There are 9 hidden switches. A switch that is on adds its own fixed numbers to the row, and there is some noise. The rows also spread widely along 13 directions, which tell nothing about the answers.
In the rows, zero is written as 128.
Some rows, each with its switches (1 for on, 0 for off) after it:
[132 110  88 109  78 108 107  81 129 124 155 126 141 136 111 157 143 126
  89 116 123 142 135 117 123 120 100 101 144 152  99 129 143 123 150 134
 110 136] -> 0 1 0 0 0 0 0 1 1
[119  91 123 106  92 128 119  86 142 134 136  90 155 139 113 138 105 113
  95 131 142 145 123 154 151 136 103 113 136 126 141 125 151 132 158 135
 122 130] -> 1 0 0 1 1 1 1 1 0
[127 118 146 148 136 143 135 105 134  87 107 153 132 141 123 115 121 125
 104 108 125 112 144  97 110 118 168 112 148 121 105 122 140  90 104 102
 134  76] -> 0 0 0 0 0 0 1 1 0
[123  73 127 106  92 143 143  72 134 115 124 120 196 104  97 130 116 115
  90 148 137 114  99 139 133 120 128 121 128 134 102  87 122 105 137 113
 128  91] -> 0 0 1 1 0 0 0 1 1
[116  70 123 111 112 120 140  91 137 136 132 144 155 137 123 124 127 106
 117 148 147  94  92 140 139 105 119 115 131 122  79 121 120 159 132 116
 143  99] -> 1 1 1 1 1 0 1 0 0
[144 138 139 138 108 128 137 133 109  98 122 127 165 124  89 136 176 133
  65 108 138 133 164 112 108 118 193 100 146 156  87 150 151  92  88  95
 111  89] -> 1 0 1 1 0 0 1 0 1
[153 115 122 121 105 103 147 104  96 132 157 146 148 132 111 141 137 116
 108 140 128 121 109 124 139 144  91 131 115 112  93 148 104 182 122 129
 136 127] -> 0 0 1 1 0 0 0 0 1
[135 126 114 106  97 151 131  89 151 102 124 118 137 137 104 133 160 111
  95 112 113 121 146 112 104 104 136 122 129 136  92 111 145  76 114  97
 140  93] -> 1 0 1 0 0 0 1 0 0
[128  91 160 126 114 174 172  88 107 100 118 132 159 107  77 120  94  96
  98 134 120 128 111 123 108 146 152 126 155 137 131  94 131  91 114 113
 112  78] -> 1 1 1 1 0 0 0 0 0
[127 125 112 108  99 133 120  75 159 129 128 150 168 136 179  85 131 139
 117 105 138 102 101 139 128 136  75 152 116 104 116 131  90 149 142 130
 104 105] -> 1 0 0 1 0 1 1 1 0
[115  98  97  78 109 149 134 123 164  98 118  90 161 131  95  96 123 128
 111 135 139 127 103 183 129 142 125 156 118 160 130 116 126 121 129 133
  67 122] -> 1 1 1 0 1 0 1 0 0
[159 130  97 125 107 129 141 128 124 136 160 104 109 131 137 130 128  90
 104 123 154 154 147 154 108 150  89 120 110 150 138 154 113 170 128 144
  80 138] -> 0 0 0 1 0 0 0 0 0
[136 134  72  95  65 107 102 103 134 114 145 108 195 127 104 104 156 157
  59 109 124 156 129 130 146 145  98 118 120 149 101 134 121 113 131 132
  88 128] -> 0 1 0 1 1 0 0 0 0
[151 141 133  98 107 159 138  71 158 119 112  85 151 144 140 104 124  99
 105 108 118 119 134 141 116 152  99 159  94  84 152 118 121  87 127 115
 142  99] -> 1 0 1 1 0 0 1 0 1
[130 123 127 105  86 122 127 112 118  95 125  99 152 146  86 110 124 132
  97 138  98 158 122 126 136 141 116 119 140 114 104 118 150 113 117 121
 145 127] -> 1 0 1 1 1 1 1 0 0
[137 113  92 161 126  99 119 105 142 153 129 169 187 155 184  95 130 156
  65  85 175  93 144 113 156 115 145  81 107 104  86 170  95 149 119 107
 117  66] -> 0 1 1 0 0 1 1 0 0
[160 143  52 116  63  83 110 119 127 103 130 107 166 177 120  88 124 151
  92 123  84 138 153  89 105 120 113  80 101 130  57 125 133 107 114 116
 119 113] -> 1 0 1 1 0 1 1 0 0
[163 111 173 147  88 102 118  73 115 128  87 118 209 115 160 127 122 102
 127 140 158  73 131 191 116 135 151  98 112 124  96 120 140 147 173  92
 135 124] -> 0 0 1 1 0 1 1 1 1
[ 99  92  68  54  88 106  81  94 190 108 121  72 169 146 100 108 143 151
  80 132 138 141 107 170 156 110 119 129 131 153 114 102 159  88 148 141
  92 142] -> 0 1 0 1 0 0 1 0 1
[135 157 121 123  71 121 103  67 116 108 134  90 140 156 117 115  80 136
  99  86  96 184 162 120 111 197  95 107 164 121 187 133 170  91 167 160
  79 155] -> 1 1 1 1 0 1 1 1 0
[116 101  81 103  67  80  83  57 145 149 148 113 186 151 172  96 114 147
  78 116 134 151  96 125 181 132  53  96 128  82 100 111 119 144 165 143
 159 135] -> 0 0 1 0 0 1 0 0 1
[133 124 136 128 109 112 100 100 138  96 101 102 130 164 161  85  97 119
 121 125 122 141 136 144 114 143 135  98 143  96 123 116 156 112 136 135
 129 130] -> 1 1 1 1 0 1 0 1 0
[121 128 123  95 130 123 112 112 164  87  97 120 134 162 132  80 142 131
 129 124 125 100 123 149 114 128 152 152 125 118 108 125 143 108 116 122
 106 110] -> 1 1 1 1 1 0 0 0 0
[105  85 126 142 127 128 135 115 139 113 123 166 122 142 140 106 130 131
  87 125 144 130 125  94 121  84 161  76 161 114  72 125 132 116  86 106
 146  67] -> 0 1 1 1 0 1 1 0 1
[114  63 106 116 111 125 137 109 137 130 159 141 128 127 129 139 139 113
  96 149 158 139  96 138 155  98  98  94 142 121  78 127 106 166 120 133
 150 116] -> 0 1 1 0 0 0 1 1 0
[121  93 115 123  77 127 131  76 115 125 135 114 161 135 144  89  68 116
 100 129 114 160  95 122 133 151  73  92 149 101 124  96 117 132 142 140
 137 118] -> 1 1 1 0 0 1 1 0 1
[142 149 102 134 124  92 104  75 150 106 105 176 158 180 158  83 140 156
 110  89 105  71 152  76 111 117 150 121 112  91  76 138 130  95 117 104
 134  75] -> 0 1 1 1 0 0 0 0 0
[ 89  60 117  93 136 101 112  86 163 109 122 120 135 173  97 131 103 135
 103 150 129 118 103 112 169  98 148 119 140  88 102 108 164 112 125 131
 167 102] -> 0 0 1 1 1 0 0 1 1

New rows, each followed by its switches (1 for on, 0 for off):
[110  98 123 119  86  96 109  99 105 127 151 147 185 115  96 135 153 160
  53 122 148 158 107 132 177 130 127  94 177 138  90 139 141 143 134 134
 117 132] -> 0 1 1 1 0 1 0 0 0
[156 122 156 149  99 158 164 102  85 139 151 111 137 107 102 163 115  86
  72 112 146 171 159 140 122 165 116  98 138 136 156 152 133 134 131 117
 121 114] -> 0 1 1 0 1 1 0 0 1
[105 116  96 109 133 123 126  99 156 114 147 149 109 171 122 103 128 147
  92 105 117 145 126  82 149 128 105 130 140  83 119 150 123 120  96 141
 142  94] -> 0 1 1 1 1 0 1 0 0
[171 179 169 153 105 125 133 101 108  85  90 155 171 125 164  76 150 120
 142 107 116  85 139 139  87 164 134 144 114 108  88 137 106 135 121  90
 132 111] -> 0 0 1 0 1 0 1 0 0
[120  99  79  98  91 119 119 127 158 103 130  79 130 155 128  88 117 114
 100 143 128 161 125 132 107 110 114  96 123 137  96 106 135 113 109 131
 118 113] -> 1 0 1 1 1 0 1 0 1
[122 115 159 128 142 135 136 115 128 133 139 125 134 132 132 127 152 117
  77 109 170 142 123 141 165 139 135 134 147  93 138 162 127 146 104 130
 145 109] -> 1 0 1 1 0 0 1 0 0
[134 133  88 109 108 116 125 100 148 118 133 139 141 159 143  86 115 149
 112 109 113 123 123 111 124 140  89 142 111 104 118 138 108 137 116 132
 105 106] -> 0 0 0 1 0 1 1 0 1
[156 118 131 143  80 119 155 106  74 109 153 148 133 119  83 164 118 101
 122 134 104 131 139 101  73 141 118  97 153 173  96 133 136 150 129 122
  91 123] -> 1 0 0 1 0 0 1 1 1
[158 132 135 136 127 150 153 136 114  97 117 113 167 121  86 125 127 127
  83 117 139 127 153 150 119 163 168 129 116 153 142 157 126 113 107 118
  76 102] -> 0 1 0 1 0 0 1 1 0
[128 101  92 104  96 104 117  85 144 126 149 134 125 148 120 142 135 112
 120 132 128 114 121 128 124 112  99 118 133 139  88 118 138 144 148 127
 123 128] -> 0 0 1 0 0 0 0 0 0
[144  93 114 112 113 157 161 109 140 126 114  95 171 138 131  88  77 101
 108 139 136 118 106 169 138 155 102 132  86 110 136 121  96 145 130 120
 117  94] -> 1 1 1 0 1 1 1 0 0
[124 115 125 118  83 105  98  94 132 101 115 119 186 117 129 111 147 143
  88 121 140 132 119 149 129 129 136 100 154 144  96 117 140 113 140 123
 106 129] -> 0 1 0 1 0 0 1 1 1
[124 109 120 128 124 134 126 108 153 121 130 129 107 138 135 141 141  98
 103 111 158 122 158 133 102 103 153 110 142 158 119 135 154 117 127 113
 100 101] -> 0 0 0 0 1 0 0 0 1
[155  94 116 143  79 166 183  79  97 139 165 135 109 115 138 133  71  65
 123 145 109 159 119  97  81 139  39  95 117 112 121 107  83 160 124 126
 143  98] -> 0 0 0 1 0 1 1 1 1
[130 130 124 107  87 129 127  74 124 122 160 134 151 119  78 173 162 134
  92 106 126 138 136 125 132 148 102 140 151 144 131 145 142 124 146 133
 103 137] -> 0 0 1 1 0 0 1 1 0
[114  90 101 128 124 104 115  92 160 134 122 151 145 162 140 116 112 136
  99 111 148  95 136 113 136  95 150  96 135 128  98 130 147 126 132 115
 116  84] -> 0 0 0 1 0 1 1 0 0
[158 124 144 137  74 145 129  68 128 134 141 112 115 111 165 154 152  67
 109 127 143 146 159 144  77 109  92  85 129 123 102 118 137 122 147 103
 156 123] -> 0 0 1 1 0 1 0 1 1
[168 148 109 142 120 137 145 149 113  96 118 122 162 136 118 105 131 142
  74 109 132 137 166 129 105 151 162 114 100 142 120 163 112 118  91 114
  72  89] -> 0 1 0 1 0 1 0 1 1
[101  84 172 154  95 109 102  65 118 104 102 158 183 106 143 127 122 125
 105 119 158 105 119 138 113 110 179  69 197 150  88  97 165 105 158 105
 123 108] -> 0 1 1 0 0 0 1 1 1
[110  95 120  91 123 125 130 124 138  90 133 138 146 124 106 106 148 150
 105 148 135 136  81 151 146 131 120 150 145 121  97 128 108 149 101 143
 107 124] -> 0 1 1 1 0 0 0 1 1
[122  74  98  74  93 134 133  83 133 116 138  75 171 142  69 137  86 119
  90 149 100 145  91 139 168 149  84 135 118 113 136 101 136 111 145 145
 139 131] -> 1 1 0 0 0 0 1 1 1
[113 112 150 139 133 105 121 113 119 112 125 144 158 133 133 100 130 141
  85 115 160 134 116 132 158 141 155 114 161 108 114 138 133 141 115 131
 125 111] -> 0 0 1 1 0 0 0 0 0
[131 118  70 120  77  82 104 138 113 101 157 110 142 147 105 128 138 152
  80 128 120 175 135 108 132 126 106  79 146 154  81 136 136 141 118 145
 103 147] -> 0 0 0 0 0 0 1 1 1
[156 116  90 106 138 150 158 134 137 118 155 108 113 152 103 141 138 112
  87 130 130 140 140 130 144 138 105 139  82 105 123 163 101 138  93 130
 131 107] -> 0 1 1 0 0 0 0 1 0
[118 138  95  87 140 142 132 115 173  97 133 158  88 168 122 105 143 144
 133 110 110 109 124 118 121 127 103 188 118 118 122 149 119 138 104 131
  93 106] -> 0 0 0 0 1 1 0 0 0
[132 111 136 133 110  99 110 115 129 129 131 131 119 142 167 109 147 118
 105 133 156 142 119 156 143 117 111  90 147  99  88 146 131 169 124 128
 156 138] -> 0 1 1 1 0 1 1 0 0
[112  89 137 115  95  94 116  73 122 109 134 159 111 143 121 133 127 112
 141 147 109 116  99 111 110 104 109  99 175 119  71 104 153 143 139 127
 158 133] -> 0 1 1 1 0 0 1 0 1
[125 101 133 134 128 126 135 105 139 129 125 157 125 136 153 124 128 115
 112 119 153 104 125 133 125 107 131 114 136 124 102 138 125 152 123 111
 125  96] -> 0 0 0 0 0 1 1 0 1
[131 114 121 128  99 130 139  80 125 106 124 136 135 156 107 117  92 121
 114 124  93 125 137  92 120 133 116 111 133 106 106 110 143 105 127 108
 153  94] -> 0 0 1 0 1 1 1 0 0
[118 102 118 117  93 114 129  95 110 122 153 128 131 134 111 129 114 117
  98 125 130 157 116 119 119 142 109 105 169 141 122 124 142 139 134 149
  99 130] -> 1 1 1 1 0 0 0 0 1
[167 165 118 133  97 108 132  80 114 117 115 129 182 165 125 105 111 133
 108  93  88  96 157  85 107 168 122 136  95 102 122 147 126 107 129 109
 123  92] -> 1 0 0 1 1 0 1 0 1
[115  95 139 106  93 120 109  85 137 118 135  96 144 116 131 132 127 107
 105 137 160 153 115 174 129 138 110 115 158 137 135 111 148 134 158 143
 109 150] -> 0 0 1 1 0 0 0 1 1
[185 169 141 153 100 130 139 108 104 116 116 107 158 139 140 115 147 103
  84  97 120 129 180 115  88 154 147  96 103 112 110 156 126 100 105  98
 135  99] -> 1 1 1 1 0 0 1 0 1
[122  98 125 114 119 162 153  84 137 118 144 127 106 138 105 134 110  94
  99 125 119 147 127 108 125 130 103 125 137 108 130 116 130 108 117 123
 151  93] -> 0 1 1 0 1 0 0 0 0
[121 131 108 128  92  86  86 121 137  97 119 101 157 151 156  71 127 146
  97 118 143 158 128 144 139 142 124  90 148 122  99 126 141 131 132 137
 120 144] -> 0 0 1 0 1 0 1 0 0
[129 113 127 140 115 106 106  64 149 134 136 136 103 173 166 149 122  99
 121 103 133 113 158  99 114 104 122  86 148  97 108 134 163 119 149 120
 166 114] -> 1 0 1 0 0 0 1 1 0
[114 104 152 119  87 130 126 101 109  86 128 128 147 109 107 118 131 121
 107 140 125 153 106 129 101 131 135 108 182 146 101  97 144 115 122 130
 111 126] -> 1 0 1 1 0 0 0 1 1
[ 85  66 119  93 156 160 147 114 170 116 147 174  53 139 136 128 138 108
 127 139 147 126  85 129 130  81 106 149 162 118 105 125 118 159  94 133
 127  95] -> 0 1 0 0 0 1 0 0 1
[123  94 102 128 132 138 139 124 144 100 121 135 132 168 118 105 109 139
  90 124 117 129 133  97 132 107 150  97 127 100  91 129 128 105  90 115
 144  74] -> 1 1 1 0 0 1 1 1 0
[138 122 154 128 118 135 144  91 107 103 127 133 106 149 108 132 108  96
 129 125  91 126 124  99 116 142 114 128 150 102 116 118 146 122 120 121
 163 116] -> 1 0 0 0 0 0 1 0 0
[137 123  95  97 109 111 119 125 144  98 130 130 125 154 138 106 144 145
 127 137 121 127 109 154 131 131  93 139 115 114  89 145 110 164 115 135
 114 140] -> 0 1 1 0 0 1 1 1 1
[ 96 103 110 105 114 112 109 106 138  99 132 147 134 145 115  97 115 159
 103 119 132 145 100 139 148 138 122 127 174 135 119 122 142 136 131 150
  85 131] -> 0 1 1 0 0 1 0 0 0
[156 115 158 152  93 111 123 129  91 112 126  80 164 122 117 145 138  92
  76 142 157 156 156 157 125 134 165  66 139 138  99 136 160 127 131 111
 149 133] -> 1 0 1 1 1 0 0 1 0
